The same things were measured in two ways. Each way mixes the same 11 hidden numbers, adds some noise and spreads widely along 6 directions of its own, which tell nothing about the thing.
Some things both ways: the first way, then the second way.
[ 16  -9  14   6   7  -2   9   2   0   0  10 -21  -6   4  -3   2   3  -3
  11  -7  -1   3  19  -7   7  -6   6  12  -3]
[  4  19 -10   3  -5  -9   9  -8 -21  -5  19  -9   0 -17 -28  -2 -31  -2
   0  -4]

[-14   3  20   2  10  19 -10  -1  15  10   5 -19  15  13  -2 -13   4  -1
 -10 -12 -12  20   2   9 -14  -7  10  16 -12]
[  3   7  21  -6   0  -7 -11   2 -19  -5  11 -12  15  -6 -22   7 -11 -12
   0  -2]

[  2  -6  15  10  20 -19  30   5  -7   1  -6  15 -17  -9   5  -5  -6   4
   8  14  17  -2   7 -10   7   0   2 -10  14]
[ 16  -4   9 -12 -12  -3 -27 -13 -19   8 -13   1   1  23  27   9  -9   1
 -10   4]

[  0 -18  37  21  39 -15   5  -2 -34  10  18   0 -11  24 -27  -2  -3  11
   5 -11  -9  16 -12  -5  -6 -23   5  -4  -8]
[ -8  -4   1  20 -16   2   8 -15  27   0 -24  12  -3  27  -3   0   5   1
  23 -17]

[ -1   3  -5 -10 -11  -3   3   8   7  -6 -12  -5   7  -4  -4 -12   0  -6
 -22  -8  -3   4   8  -5  -7  13   5   2   4]
[ -8  20  -1  12   7   3  14   6 -10 -17  15   8  -7 -14 -34 -12  -8  -7
  -7  11]

[  7  -8   8   5  14  -9   2  -1 -36  -2   6  23  -6  -5 -12  -5 -20   0
   9  -3  -4   4 -23   2   0  -2  -7  -8   2]
[ 0  0 15  7 19 -1 -2 16 -2 -7 -3 11 -4  0  9  6 15 17 -5 15]

[  2   3 -15  -4 -12  -1   3  17   5  -4  -8  -1  -6   3  -5   2   3  -9
  -3   1   3 -13   6  -3  -1  16   4   3   3]
[-10   5  -5   9 -14   2  -6 -21  -1   5  17  -8   1  -6 -43  -8 -19 -11
   3 -12]

[ -2   5   1   2  -6  -1 -13  -7 -15   5   6   5  -2  17 -12 -16  -4  -7
 -21  10  -9   1 -20  14   0  -7  -1   1  -9]
[ -9  26   6   9   2 -11  16  24   8 -20   8 -12  -9  18  -4  15 -10 -17
  18 -12]

[ -4  -3   0  -6   9   6   7  15  -7 -11   1  -4  11 -28  16  -5 -21   8
  11 -14   2  13  14   5  -2  10  -2   1   4]
[ 15  -7  27 -17  16  -9 -13   5 -27  -8  17 -18   9 -12  -9   3  -6 -11
  -6   9]

[ 17  -5   4   3 -17 -14  10 -15 -24 -22  17   6 -17  -6 -12 -27  -8  -8
   4   0  -2  13 -14  -4  -1   4 -10   7  11]
[ 10 -18  15  11  -5  -8 -27 -29  -3  11   6  -4  15 -19 -25  -2 -21  -6
  -3 -12]

[ 14 -11 -13  -7   1 -21  16   8  -6   5 -11  19 -18   4   1  -7   8  -9
   3  20  15 -17  10  -7  18   5  -3  -9   5]
[-11  19 -29   2  -4  -3  18  22   4   2  19  -4 -14  -8   6  -2 -18  -3
   1   0]

[  0   0   6  -5  -4 -17  11 -18   4   3   8  11 -16  -8  18 -22  11  -3
  -6  18  12  11   8   1   7   0  -3   4   9]
[ -1  12 -29  15 -12  -6  14   8   9  -1  -1  -7  15   3   8   1 -18   0
  22 -21]

[ 27  -1 -22   1 -28 -11  -3  -4  20 -22  -4  -4  -1  -8   0  13   6  -6
  -6  -2  -5 -10  22 -11  12   6   3 -14 -12]
[  8 -15  29 -13  -3  -5 -11   0 -13  -2  11  -5 -11   8  17   7  11 -10
  -8   4]

[-22   5  -3  -6  27  24 -13  11  11  14   2 -12  16   2  12   9   8  12
  23 -11  -1   7   2   7 -15  -7  -2  11   6]
[  6   4  -8 -17 -16   2   5  -2   0  -4  -8   0 -11  -3  29  -2  -7 -14
  -7   5]

[  7 -13  16  -4   4   0  13   0   3  -1  -6   0  19 -15   7 -12 -11   2
  -7 -14  -8  15  13  -4   4   7   3   1   0]
[-12 -14   6  -9   3  -5  -4   7  16  22  10   9   8  -9   1   0   4  11
  -5   0]

[  0   0 -13  -9  -2  -6  18  10  -8  -6 -12  17  -3 -27  15  -8 -14   0
   5   2  12  -5   5  -5   0  15  -9  -1  22]
[  0  16  19 -19   1 -11  -1  17   4 -13  -3  -8  -4   2  27  14  -7 -21
   4  -3]

[  0  -6  -1  -9   0  -9   9   0 -14  -6  -1  24 -15 -17   6 -13  -9  -6
   8  -3  13   7   3  -6   0  11  -6  -3   0]
[-15   8 -17  22 -10   5  17  -5  15   7  -6  11   4   9 -10 -11  -6  20
  25  -6]

[  8  -9  -4   3   4 -23  11  -1  -8   1 -10  28 -19   4  -5 -11   3  -7
  -9  12   7  -7  -1  -6   4  -2  -4 -14   0]
[  2 -17  25   3  15   0 -21  10 -12   8  17  -6  21 -16 -19  -1  10  -2
  -4  -6]

[ -2   0 -28 -11   4  -2 -19  14   4   6  -5   4  -2  11  -3  20  17  -3
   8   0   1 -17   4   6   2   2  -2  -5  -6]
[ -7  -4  -8   9  -2   4  10   6   2  -3  21 -11   2 -12 -27  -8   3  -9
   2  -3]

[  5 -14   0   7   4 -13  15   0 -23   4  -6  24  -8  -3  -5   2 -11   4
   3   1   4 -11  -8  -8   6  -2  -9  -8   6]
[ -2  22  -2   3  11   4  14  13 -13  -3  11  15  -3   7 -10 -16  -8  10
   2   7]

[  0   6  -5  -1   0   8 -17  -6  20  14  -2   1   7  22  -5   3  20  -4
  -5   9  -8  -6  -7   1   0  -5   6   0  -8]
[-13 -16  -9  16  -3   8  -8   0  37  20  -8  -8  12  -5  -9   3   8   9
  14 -22]

[ 11  -5 -36  -5  17 -14   1  31 -28  -5  -8  23 -19  -8  -4  14 -10  -5
  26   3  11 -26  -3   1   1   8 -11 -13  11]
[ 10 -15   2  39  10   2  -3 -26   1  -5 -14  15 -10  -3  -9  -9  -1  14
   5  -4]

[ -7  11  -8 -10 -19  13  -6  -7  21  -3  -8  -1  10  -3   6  -7   7  -1
  -2   6   2   0  -7  -3  -2   8  -4  -1   4]
[  7   2 -16  20  11  10   3  -3   8   4 -16   2   4   4 -19 -15 -14  19
  11   7]

[  0   4 -16 -10  -8 -17   3  -2  11  -9  -4  11 -17  -4   6  -4  17  -5
   1  18  14  -5   6  -1   5   9  -2 -11   5]
[ -1   9  -1   4 -20  -3   2   7  13  -9   1 -30  10  22   0  12 -18 -23
  28 -12]

[  3   8   4   8   9   7   3  16  18  -3  -3 -20  17  -6   6   7  -9   4
  -6  -2 -11   1  12  10  -1   6  14   2   6]
[  2  14   3   1  -4  -7  -7   6 -10 -12   2  -9   2   2  -1  13  -9 -15
  -5  -8]

[ -7   9  -7 -11 -24   6  -7  -8  12  -5   1  -5  -3   1   7 -10   7  -7
 -12   9   7   1   5   6   4   6   0   4 -10]
[  4 -28  -9  -2  16   0  -5  -6   9   9 -13   9   2   2  16   1  19  19
  -4   2]

[  4  -2  -5  14  -2 -11   9   6   2  -5  -6  -1 -10   7  -6   8   1   0
  -6  10   2 -15   4   1   6  -5   3 -11  -1]
[  5  -3  23 -17  16  -5 -10  22  -4 -16  -4 -12   4   7  21  16  15 -24
  -3  -6]

[-16 -10   4  -4   8  -4  -1 -12 -21  24   2  16  -2  24  -7 -19   9   4
 -12  12   0  -1 -25  10   1 -16 -13   5   4]
[ 16  -9  26  -1  15 -14 -18  -1  -5   3  -7  16  -1  30  29   4 -11   2
  -2   7]

Other things, the second way, with their names:
K956: [ -5 -23 -19 -16 -14   2  -2 -14  10  19  16 -11   5 -16 -13  -5   0  -6
 -11  -4]
K839: [  1 -16  -4 -12  -2   1  -9 -11 -10   5   5  10  -8   1  11   0   4   5
 -24  14]
K192: [  9   1   1  21 -16   6 -16 -22 -15   3 -18  32  -2  16  24  -5   1  19
 -13  10]
K215: [ 13  12  -3  -2  16   5   3  -4 -11 -12 -29   3  -6  12  11  -5   4  11
   8   3]
K776: [  0 -14   7   2 -10  -6   4 -18  12  14 -12  19  -8   7   6  -1  -5  11
   7  -2]
K989: [ -2   9  36  -3  24  -2 -17  30   3 -11 -12 -19   3  -6  27  21  25 -14
  14 -17]
K709: [ -7  -2   0 -21   2   5   8  10  -3 -10   6   0   9 -24  -7  -4  21 -14
 -16   2]
K422: [  0  11   8  -1 -10 -10   6  -4   3  -4   3 -11  -2  -2   8   4  -7 -15
  15 -20]
K281: [ 12 -21  20  -2   3  -1 -15 -25   2   5 -18  22  -9  16  15  -5   5  12
  -9  17]
K896: [-17  49   3   2 -26  -1   6   0  -7 -16  11   4 -10  31   4  -3 -25 -14
  10  10]
K640: [  8 -15 -19  -8 -16   7 -10 -22 -12  13   0   3   2  18   5  -9  -5  13
 -14  16]
K655: [ 13   9  16  -6  -1  -5  -8  -9 -19 -12 -10   6 -11  12  28   3  -6  -3
  -4   8]
K426: [ 19 -19  20   0  16  -2 -19   1 -16   3  -7   0   3  12  18   4   9   9
  -1   6]
K890: [ -5 -15   9 -20  -6   5  -9  -4  -1   9   3  17   8   9  23 -12  16 -11
  -8  -3]
K997: [  6  -3 -11  12  -6  -4  -1 -10  10   6 -24  17 -11  13  15   5 -16  21
  -5  12]
K418: [ -3  39  -4   7   3  -4  21  19  -7 -18   6  -4 -15   3 -16   1 -26   2
   4  16]
K243: [ 21 -11  -1  15  38  -5  -1   6 -16 -13 -16   6   8 -16   6   3  11  22
  -2   1]
K282: [ 10  11  45  -6  -5 -15 -14  -1 -17 -15  -3 -11   0  22   5  18  -9 -14
   7   1]
K531: [-15  -7   8  -6   1   2  -8  11  10  10   8 -10  12 -31 -14  11  19   3
  -8 -10]
K925: [  0  -6  -3   6 -15  -4   1  -6  24   2 -27  13  -3  11  20  13   2   3
   0  -8]
K748: [ -6 -18   9 -31 -10  -2  -9 -13   0  15   0  12   2  -2   3   2  10   3
 -23   6]
K772: [  7  -1  20 -21   6 -10   5   0   0 -11 -15   8 -22  -1  36   8   6  -8
  -7  10]
K459: [ -1   1   2   9  -9   2   7  -2  27   0 -17 -12   5  -2 -14   3  -5  -6
  22 -18]
K873: [ 10  -1 -17  21  25   0  10   2  -5 -13 -15   9  -8   2  -1  -2   1  27
  -1  14]
K455: [ -1  -9 -23  -3  14   3   4  -7   2  11   0   5  -8 -22 -10 -10   3  17
 -12   1]
K852: [-14  -5   1   5 -20   4  -3 -27   4  28  10  12  -1  13 -34 -20 -16   5
   6 -10]
K38: [-17  22 -17 -11  12   4  13  26 -15   3  41 -10  -2 -30 -14 -15   0  -3
  -4  -4]
K521: [  1  16 -12 -14 -20  -1  22  -8  -8  -9   2  -1 -16  -3  -1  -7 -21 -13
   0   8]
K832: [ -5  -4  -5  -7  18   0  -2  21  -1   0   7   9   3 -17  14   2  14   4
 -17   4]
K102: [ -3  10  15  -9  48   1 -10  35 -12  -6   9 -10  13  -9   3   2  21   5
   2  -4]
K48: [  5   5 -16  23   7  12   0 -21   0   3 -17   8 -10   9 -11 -19  -5  19
   9   2]
K286: [  3  -5  -5 -13  18  -3  -3  10  -4   1  -7  17  -6   3  40   2  11   9
 -13   8]
K506: [  6  -1   2   5  10  -4   3   1   0  -7 -12   6   4  -4   3   3   8   8
   2  -6]
K678: [ -4 -22   5 -11  10   9  -8  -7  17  25  -8  13 -12   7  28 -14  27  12
   5  -6]
K982: [  0  -8  13 -15   9   4 -13  12   5  -4   3 -13   2 -12   4   6  12 -12
 -12  10]
K442: [ -3 -16  10 -30 -16  -5   0  11  -4   8  19 -25   0   2  -6  15   1 -15
  -4   2]
K550: [  3   3 -11 -19   0   2  15   1  -2  -3 -15  12  -3  21  25  -9   8   1
   6   3]
K199: [ -3   8  14 -11  -7  -9  -7   3 -21  -3  10  -3  -7   4  28  15  13  -9
  -1 -10]
K661: [-10  -8  31 -12   6  -6  -9   5   9   1   8  -3  13  -7 -13  -1   6 -19
   7 -12]
K563: [  6  31  -2  22  29 -11  16  30 -14 -32   1  -9 -10   2 -13  14 -18  10
   7  14]
K77: [  2   0  -2  13  -5   0  -8  -7 -17   4  17   9   9   2  -4  -7  -7  17
  -2   9]
K74: [ 15 -19   1 -24  17 -13 -13  10 -14   2   1 -21   5 -23  11  22  -1  -2
 -19   1]
K306: [ 12 -34   5  16  10  -5 -19 -14  -1   7  -4   9  24   6 -14   4   5  16
  -5   0]
K509: [  4  25 -20   8 -25   2   8 -21 -22   0   3   9   1  34  -1 -22 -32   2
  13   3]
K345: [ -2  23  17  -1  -6 -11  -9  10   8  -6 -12 -18  -2   0  19  23 -14 -11
  14 -16]
K499: [ -2 -17  11 -10  15  -4 -13   3   8  10  -2  16   9  -3  17   0  13   7
 -13   7]
K31: [-14  15 -26 -21 -27   1  28   8   7  -3  13 -11  -6   8  -1  -2  -7 -18
   5  -6]
K454: [  7 -12 -24   3 -26   5  -4 -32  -9   8   3   3  -2  17 -14 -11 -20   1
  -9  12]
K977: [ -9  28  15  10  -9  -6   0  -2   0  -9  -3  -5  11  21 -21   4 -16 -12
  26 -19]
K980: [  5  25  -1  13   6   0   2   7 -13 -15  -3  18  -2  17  12  -7 -17   5
  -1  19]
K733: [ -8 -32   4  -8   6   2  -4  -8  -1  18   6  26   8 -35  -1  -7  31  21
 -24   3]
K359: [  4  -2  11  -3 -17  -7  -3   6   9  -3  -9 -12  -2  16  27  17   1 -11
   8  -6]
K637: [ -3 -10 -11 -21  16  -3  10  20 -12   7  25  -2  -1 -23  10  -4  17   4
 -11  -3]
K229: [-20   0 -23  -7 -13   9  10  13  27  15  11 -13   1 -13  -8  -1   6  -3
   1  -9]
K567: [  6  10 -12  19   0   2  14  -4 -11  -5   0  12   7   2 -11 -18  -9  13
  12   1]
K397: [  3 -24   2   8 -16   0 -22 -28  13  16  -8   4   2  -2   0   0  -7   2
  -9  -1]
K249: [ -7   6 -20   6 -14   9   9  -6  -4   9  24  16  -3 -16 -26 -26 -18  -2
 -14  13]
K816: [ -1  12  -2   7 -25  -1   1 -16   6   7  -6   1   3  26   0  -7 -27  -1
  20  -5]
K212: [  4  25  16   5  10  -1  -5   3 -16 -25 -10  17 -18   8  28   2   6  -2
 -12  13]

Some of these things the first way, each followed by its name:
[-12   3 -16  -9  -7   3  -6   4   3  11  -9  12  -8  10   3  -3  10 -10
  -7  15   8 -16  -8  11   1   2  -6   4  -1] => K832
[  5   4 -16  -2  -1  -2   6   5  -6  -1  -9   9 -23  -2   8  -4  -1 -15
  12  25  22 -20  -4   6  11  -5 -11  -4   3] => K74
[-13   0   1 -13  -9  -8   6  -7   5   8  -4   6  -5   7  -1 -13  17  -2
 -16   9   7   2  -5   0  -2   7  -1   7  11] => K980
[ 12  -4   4   3  -3 -12   7  -5  -3  -5  -2   0 -11  -1  -5  -2   3  -6
  -6   0   4  -1   6  -9   3  -3   1  -3  -1] => K282
[  1   3 -12  -9   7  -6  13  16 -10 -13 -11  17   7 -32  10  -2 -23   8
  11  -3   7   1  -3  -4  -3  20  -5 -15  21] => K982
[ -3 -14 -19  -9  12  -8   0  11 -22   8  -3  20 -10   8 -11   9   9   0
  19  -2   5 -15 -15  -1  -3   2 -14   0  13] => K249
[ -1   7 -23  -9   2  -7   0  19  12  11 -15  18 -15  -9  21   8   3 -11
  -3  13  18 -19  24   0   5  11   6  -1  -1] => K199
[-12  -1  10   1 -11  14 -10 -16 -10   9   4  -6  -5  16 -11   2   7  -6
  -4  -4  -1  -2 -21   5  -7 -14  -8  17  -8] => K748
[ 11 -16   3   4   6  -7   0  -4  -9   6   1   2 -12   9  -8  11   9  -9
   6 -10   1  -5   6  -6   5 -13  -4   5 -11] => K733
[  4  -3 -16  -4 -12   2  -2   0  14  -1  -5 -15 -15  11  -1  17  26  -9
  14   0  12 -17  15 -15   3  -7  -5   6  -5] => K521
[ 10  -3  -6  -5   3 -10   3   2   2   0  -3   0  -6   5  -7   0  12  -4
   6   5   2  -5   0  -6   3   3   0  -1  10] => K397
[-11  12  -5  -9 -25  23 -17 -19 -24 -15  14   6   0 -14   1 -33 -21  -7
   0  -9  -2  20 -32   6 -17  -2 -22  12  -2] => K772
[  0   7  -6 -12  -5  15  -3   7   7   0 -14  -1  19 -12   6  -8 -11  -5
  -6  -6  -3   1  -3   2  -4  10  -2   4   6] => K418
[  7  -5   0   7 -17 -12  -4 -15 -11 -20  21 -13 -25  17 -23   8  17  -3
  14   5   2  -3 -12   1   6  -6  -4  -1  -7] => K454
[  7  -6  16   5  12   3  11   2  -5  -5   0  -4   8  -5  -2 -13 -10   0
   5  -2  -5  10  -5   3   1  -2   0  -1   4] => K997
[  5 -13   9   2  -4 -10  15  -2  -3  -1  -2  -2   0   2  -5  -1   4   3
  -6  -2  -1   0   6  -5   7   4   1   3   3] => K499
[  1  -5  24   3  18   2   7  -3 -16  11   9  -8   4   5  -2 -12 -10   9
   2  -5  -2  14   1  -8   1  -8   3   6   1] => K455
[ -8  -4  -5  -7   7  -6  -2  -7 -12  10   3  16 -11  -1   6  -4   6   0
   4   4   9   1  -4   0  -3  -6 -10   2   3] => K567
[ -2  -1  13   9   8   2   0  -6 -11  -9  14   3   6  -9   3 -12 -17   9
   5  -5  -8  19  -5   6  -3  -4  -1  -6  -6] => K426
[-11   6  -1   1   5   9 -18  -8 -12  19  10   3 -10  29 -15   5  13   2
   9   8   1  -8 -24  -3  -6 -13  -5   6  -4] => K48
[ -7   2 -21  -4 -15 -12   1  -4 -12   0  -9  19 -30   3  -6  11  12 -11
   1  11  20 -24 -14  -3  -4  -3 -15  -2   6] => K709
[-12  -4   3   4  11  14  -4   8   3  12   6 -11   9  12   2  11   3   7
   9  -1  -4  -4   3  11   4  -5   3   9  -4] => K286
[ 13  -1 -20  -6 -26 -22   9  -2   6 -19 -10   6 -15 -15   6   3   4 -13
 -13  16  11 -16   8   9  15  11  -3 -10   3] => K306
[-12   6  -2 -12   0  -2  -3  -3  12   6  -1  -6  -1   0  10  12  17   5
   4   8  11  -3   8   3   5   3   3   0   3] => K640
[  8  -1  22  27  32   7   8  14 -11  -6   9   4  14 -10  -3  -2 -35  15
  14 -13 -17  17  -1  -2  -8  -2  12 -10  -1] => K989
[  0  -5  -2  -2 -13  17 -12  -6  12  -5   1 -12   5   8  -3  -7   8 -12
   0 -14  -7   6   2   3  -4  -8  -5  11 -19] => K776
[  2   5  -9  -6 -34   9 -16 -22  21   3   7 -10   1  12   9  -4  18  -8
 -17   8  -1  -2  12   3  11  -6  -1   9 -21] => K637
[ -5  -1  -8  -8   8  10 -17   3  17  10  -6  -8   5  13   4  10  18  -5
   3  -2   2  -5  10   6   4 -13   0  -4 -20] => K442
[ -8   1   7  -8  27  -9  -5  -5   2  23  -2   9  -3  11   7  -7  17   4
  -3  10   7   7   2  -2  -3 -13   1  -5   5] => K359
